There are 2 nested groupings, the coarsest first. Each group lies inside one group of the grouping before and may be the whole of it. The rows also spread widely along 5 directions, which tell nothing about the answers.
Some rows, each with its group in each grouping after it:
[ 19  -3  12   8   3 -32 -30  22  12 -14  43   4  15 -41] | robi med
[-16   6 -11  -1   8   1   1 -10   9 -13  28  27 -33  -9] | vumif maza
[ 12  26 -31 -12   1 -15  -6  39   6  -6  28  12 -14 -66] | robi suke
[-10  41 -33 -13  -5 -19  25  40 -20  -9  20   8 -17 -12] | kazut noz
[  1  29 -27  -1  -9 -13  -6  32  -1 -46  25  25 -13   5] | vumif rori
[-12  -2 -47 -29  43   0 -19  12   4  13   3  19 -43 -44] | robi gak
[  0  12   7  11  -9 -43 -18  -3  10 -48  25  15   8  39] | vumif gidip
[  7   0 -42 -10  22 -27 -44  32   2   6  12   0  -1 -76] | robi gosup
[ -3  22 -11   1  -1 -31  24  30  -6 -26  16   6  -5  25] | kazut bagez
[ -6 -29  17  -1  49  -4  -2  -7   8  22  37  14 -45 -16] | robi gosup
[-14  25 -17 -11 -11  -6 -16  26  -7 -36  44  25 -23  -1] | kazut noz
[-15  -3  -1   0  25  18  -4 -13  15  -9  30  15 -24 -10] | vumif rori
[ 16  16 -19   2  10 -41  15  40  -9  13  17  -4 -10 -47] | robi gosup
[-10  -3   6  18   3 -27 -49 -21  29 -28  24  -2  43 -31] | vumif gidip
[-11  -9   0  -1  27   4 -22  -9  12 -44  29  31 -32  37] | vumif rori
[ -3 -30 -26 -10  47 -10 -52   6   9  13  15   3 -17 -54] | robi gosup
[  6  19 -39   1  -2 -35 -25  29   0 -32  -7  -2  31 -21] | vumif rori
[-11   7 -45 -27  35   5 -21  13   7   5  17  29 -57 -43] | robi gak

New rows, each followed by its group in each grouping:
[  0  28 -29  -1 -22 -17 -16  19   1 -44  29  33 -19 -10] | vumif maza
[-15 -22 -21  -8  29   4 -57 -10  11 -47  11  26 -21  22] | vumif rori
[ 18  29  -5  -2  -4 -23   4  35   7 -16  41  14 -10 -41] | robi suke
[  3   0  21  -5  21 -10   7   8  14 -10  49  19 -32 -10] | robi suke
[ -5   3 -34   0   9 -43   8   7  -2   6 -18 -10  13 -18] | vumif maza
[ -9  32   4   5  -4  -5  49  22   4  -6  42   8 -15 -15] | kazut bagez
[  5  35  15  18 -26 -33  16  33  11 -35  43   4  28 -10] | kazut bagez
[  3   9  -4  -7  21  -8  -1  17   9  -5  39  18 -31 -34] | robi suke
[ 11  14 -55 -19  10 -29 -34  46 -12 -24  15  25 -42 -34] | robi gosup
[  8  35 -54 -14  -6 -27  -9  38 -14 -49   0  25 -23  18] | vumif rori
[-19   3  -1   8   7   0 -35 -22  30 -22  36  13  -4 -22] | vumif gidip
[  1  -1 -32  -2  -1 -63 -17  13  -4 -32 -18   4  16  22] | vumif maza
[-14  -6  -7  -2  27 -24  -7 -19   8 -18   8   8 -14  30] | vumif gidip
[ -7  25 -29   2   5 -37   7   7   6   1  -6 -11  11 -20] | vumif gidip
[-13   0 -63 -17  20   8 -54  10   6 -27  -2  16  -6 -39] | vumif rori
[ 10  18 -38 -18   8 -27 -10  38   4  -2  10   4  -3 -59] | robi suke
[ 20 -10   6  -3  11 -58 -19  27  -2 -20  16   4   4  16] | robi med
[  1 -20   0   0  31  -6 -35   5  13   7  39  14 -20 -48] | robi gosup
[  5 -13   8  -1  22 -20 -41   5  20 -20  33   9   1 -30] | robi suke
[ -5  13   8  17 -16 -22 -34  -7  27 -38  40   7  22 -23] | vumif gidip
[ -6  10 -32 -25  23  -7 -15  18   2 -11  25  36 -58 -18] | robi gak
[-29   1  13  -1  10  15 -13  -7   5 -14  54  18 -20  -9] | kazut noz
[  8   7   3   7   0 -25 -31  14  23  -8  30   4  24 -67] | robi gak
[ -8   6  -7   3  16  -7   5   1   4 -19  13   8 -11   7] | vumif rori
[  3  13  10  18 -16 -40 -38  -2  20 -47  34   9  32   1] | vumif gidip
[  9  -9  -4  -2  27 -42  17  23  -4  24   8 -11  -2 -24] | robi med
[  3  16 -17  11  -6 -17 -22  15  14 -25  14   0  29 -41] | vumif rori
[ -6   8 -29   0   9  -4 -31  12  10 -21   9   6   7 -36] | vumif rori
[ -1  -2  11  14  15 -33  15  -2   7 -12   4 -16  27   6] | vumif rori
[  0  17 -36   1  -9 -10 -45  23  11 -42  19  14  13 -37] | vumif rori
[  7  29 -68 -16  -5 -41 -17  49 -16 -45 -16  11  -1   6] | vumif rori
[ 17 -15 -32 -15  26 -63 -31  36 -15 -21  -9   8 -13  16] | robi gosup
[  0 -13 -23 -23  39  -4 -11  19   0   2  27  29 -61  -2] | robi med
[ -4   5 -31   5   7 -48 -36   1  14 -15 -11 -17  43 -30] | vumif gidip
[ 12  -4  26  10  12 -42  -6  11  17  -5  29 -14  31 -37] | robi suke
[-11   1 -20 -13  38  11 -18   1  22  14  31  20 -38 -58] | robi gak
[-11 -20   5 -14  48  -9   3 -12   9   1  21  22 -51  12] | robi gak
[ 13 -22  16  12  16 -45 -39  13   9 -23  32   4   8  -7] | robi gosup
[  7   5 -30 -16  26 -50   6  24  -5   4 -14   1  -7 -14] | robi gak
[ 18  13 -36  -6   5 -45 -23  50  -7 -11  18  13 -13 -36] | robi gosup
[  2   3   1   7 -10 -19 -41  10  13 -72  40  35  -4  36] | vumif rori
[ 12  -5 -35 -13  20 -41 -42  35  -9 -16  10  12 -12 -27] | robi gosup
[-11  -2 -62 -19  23   4 -59  11  -1 -38  -5  23 -18  -9] | vumif rori
[  0   8 -25 -16  26  -9  -2  21   8  12  14   0 -15 -64] | robi suke
[ -9  -6 -49 -15  29 -21 -27  13 -10 -32 -21  12 -14  30] | vumif rori
[ 11  -5 -10 -16  31 -28   8  25  -9  -1  30  22 -48  12] | robi med
[  7  -3 -45 -18  29 -55 -31  24  -3   3 -25  -8  13 -34] | robi gak
[-11  -3 -29 -12  23   5 -28   1   1 -41  15  30 -39  27] | vumif rori
